The rows are grouped in 2 different ways at once. Each group adds its own fixed numbers to the row, and there is some noise. The rows also spread widely along 4 directions, which tell nothing about the answers.
Known rows, each followed by its group in each grouping:
[ 11  -5  12   4  11  -1   6   6 -11   7  11  18  27 -28  -7 -22] -> j210 j739
[ -4   9   1 -12   9  -1   8   3   5   9  10   1   0 -19   1  -2] -> j138 j868
[  4   2   5   3  17   2  -7   0  -1  19  18   4  12 -23  -5 -10] -> j138 j318
[ -6  -2   1  18 -15   3   4  12   0   6  11   9  17 -18 -16  -9] -> j291 j868
[  3  -8   1  25  -7   9   0   5  -2  18  13   9  19 -18   2  -6] -> j894 j299
[ -4  -4   2  13 -13  -4 -10  12 -11   5  22  -6  19 -31  -1   8] -> j938 j299
[-13   7  13  13  -8   6  -1   5  -2   7  15  -5   9 -21   5   9] -> j938 j739
[  0   5   5   5  -4   0   9   4   0  14   4   6   4 -18  -5  -4] -> j291 j950
[ 12 -13  -2   9  26  11  17  -4   1   6  -5  24  11 -14  -3 -22] -> j894 j378
[  7   4   0   1  -2   5  10   2  -3  14  -3   6  12 -15  -7 -15] -> j706 j950
[ 16  -2  -2  -3  20   3   2  -1  -2  14   5  17  20 -18 -12 -17] -> j706 j318
[  4 -12  -4   9  12   1   2   6 -10  12  14  13  22 -27  -1 -11] -> j210 j378
[  1  -2  -1  15  14   4   0   0  -3   7  -3  10  15 -19   2  -5] -> j938 j299
[ -9   4   4  25 -12   9   3   1  -4  14   3   7  10 -11  -4 -12] -> j210 j950
[  6   7   5   0   9   4   3 -13   5   9   0   7  -1 -12  -4 -13] -> j894 j318
[ -1  -7   0   5   7   3   6  -2  -7  -3   5  10  11 -20   0  -8] -> j210 j378
[ -5   8   5  -2 -11  -3   1   6  -2   7   9 -12   3 -23   0   5] -> j938 j950
[ -1  11   2  -8  -1   4  -2 -14   2  -1 -10   0  -1  -5  -6  -8] -> j706 j318
[-10 -10   4   8  -7   9  -3   0  -6 -16  -2  -1   7 -19 -18 -14] -> j138 j378
[-13   6   5  -5 -16   2   0   2   2  -6   5 -11   4 -16  -9  -4] -> j138 j868
[ -5   4   4 -13  -4  -4   4   4   3   4  16  -5   5 -24  -5   0] -> j138 j868

New rows, each followed by its group in each grouping:
[  8  -6   3  -2  19  -1   2   4  -5   6   5  12  16 -26  -5 -14] -> j138 j299
[  8  -8   2  19  15   3   0   4  -6  -1  -5  16  20 -20  -9 -16] -> j938 j299
[ -4  -8  -1  -2  12   5   3   0  -3   4  12   5   6 -23   1  -1] -> j138 j378
[ -6   4   4   8  -4   3   6   4   3 -11  -5   2   5 -15 -10  -9] -> j938 j868
[ 11  -7   1  18   8   7   0  -1  -1  11   7  17  18 -16 -15 -21] -> j894 j318
[ -5  -6   3   1  -4   1   2   1  -7  -6   8   4  11 -21  -2  -3] -> j210 j378
[ -1  -3  14  14   3   3   5   3  -2  11  10  13  16 -22  -1  -5] -> j291 j739
[  8   0  12   3  16   5   7  -1  -8   3   2  18  17 -20   0 -17] -> j210 j739
[  0   6  15  -8   7   5   5  -5  -2  -9   1   0   5 -22  -7 -10] -> j138 j739
[  7  -3   0 -12  22  -1   4   1  -2   8   0   9   6 -22   2  -9] -> j138 j299
[  2   0   8  15  17   9   1   7  -3  29  24  13  22 -26   8  -3] -> j138 j739
[ -7   3   1   7 -12   0   1   7  -3  11  16   6  11 -19   2  -5] -> j210 j868
[  1  -1  11  11  -2  10   6  -2  -1  12  15   7  13 -21   2  -4] -> j894 j739
[ -7  -8   6  20 -14   6  -6   6  -6  -5   2   2  18 -18 -13 -15] -> j138 j299
[ -1   7   6   5   1   4   4   3  -1   0  -3  -2   3 -16  -4  -6] -> j938 j950
[ -4  -5   3  18   1   9  -3  -2  -1   5  -2   4  10 -15  -1  -8] -> j138 j299
[ -8   5   3  -2 -14  -3   0   8   1  -4  15  -7   8 -25  -5   4] -> j938 j868
[ -7   6   3   8   7   2  -9  -6   3  21  21  -5   3 -19   6   5] -> j138 j318
[  0   2   3  20  12   3  -8   4  -3  16  17   5  18 -25  -4  -2] -> j938 j318
[ -4   7   7  -6 -12  -3   0   8  -4   9  17 -13   7 -30   2  11] -> j938 j950
[ -9  -3   5  12 -22   4   3   8  -1 -27  -7  -3   9 -14 -22 -15] -> j938 j868
[-12  -4   1  28 -10  11  -1   6   1   2   7  10  18 -12 -12 -19] -> j138 j868
[-11  -7   0  11  -1   8  -4   7  -4  13  23  -2  10 -27   2   4] -> j138 j378
[ -1  -5   3   3 -11  -9  -5  11 -10  15  23   2  20 -28   5   1] -> j210 j299
[  5  -6   3  11  -4  -3  -1   5 -10   2   4   9  23 -25  -7 -17] -> j210 j299
[ 13   4   4 -13  24   3  14  -2  -1  14   5  19  15 -18   4 -11] -> j706 j739
[  2  -2   2   5  -2   0   7   7  -8  -1   4  13  22 -19 -13 -20] -> j210 j868
[  1   3  13  14  10   6  12  -3   0   2  -3  19   6 -13  -4 -10] -> j291 j739
[  6  -3  -7 -14  17   2   9  -3   0   7   3   8   7 -19   5   0] -> j706 j378
[ -1   2   6  16   5   8  -7  -4  -1   8   7   4  11 -17 -11 -13] -> j138 j318
[  2   9   4   6  19   2  -2  -5   5  11   6   0   3 -17   4  -1] -> j938 j318
[ -9  -5  -2   3   0  -1  -2   4  -3   0  17  -7   5 -23   6  12] -> j938 j378
[-12  13   2  15  -8   5  -1   3   4  26  15 -11  -1 -17  16  15] -> j938 j950
[ 10   9   4 -15  15  -5  11   2  -1   3  -3   5   3 -22  -3  -4] -> j938 j950
[ -9  -6   1  13   1   4   6  -1   0   4   6   8   2 -13   2   3] -> j291 j378
[ -6  -9   1   3 -11   7   4   0   1  -4   6  -1   4 -17  -3  -3] -> j894 j378
[  3  10   2  -6   9  -3   3   6   2  21  15  -4   3 -26   8  11] -> j938 j950
[  0   1   8  -4  -5   3   6   3  -4   5   7   2  17 -21  -6  -5] -> j706 j739
[ -1   5   7   4   4   2  -3  -8  -3 -17 -11  -1   6 -17 -17 -13] -> j938 j318
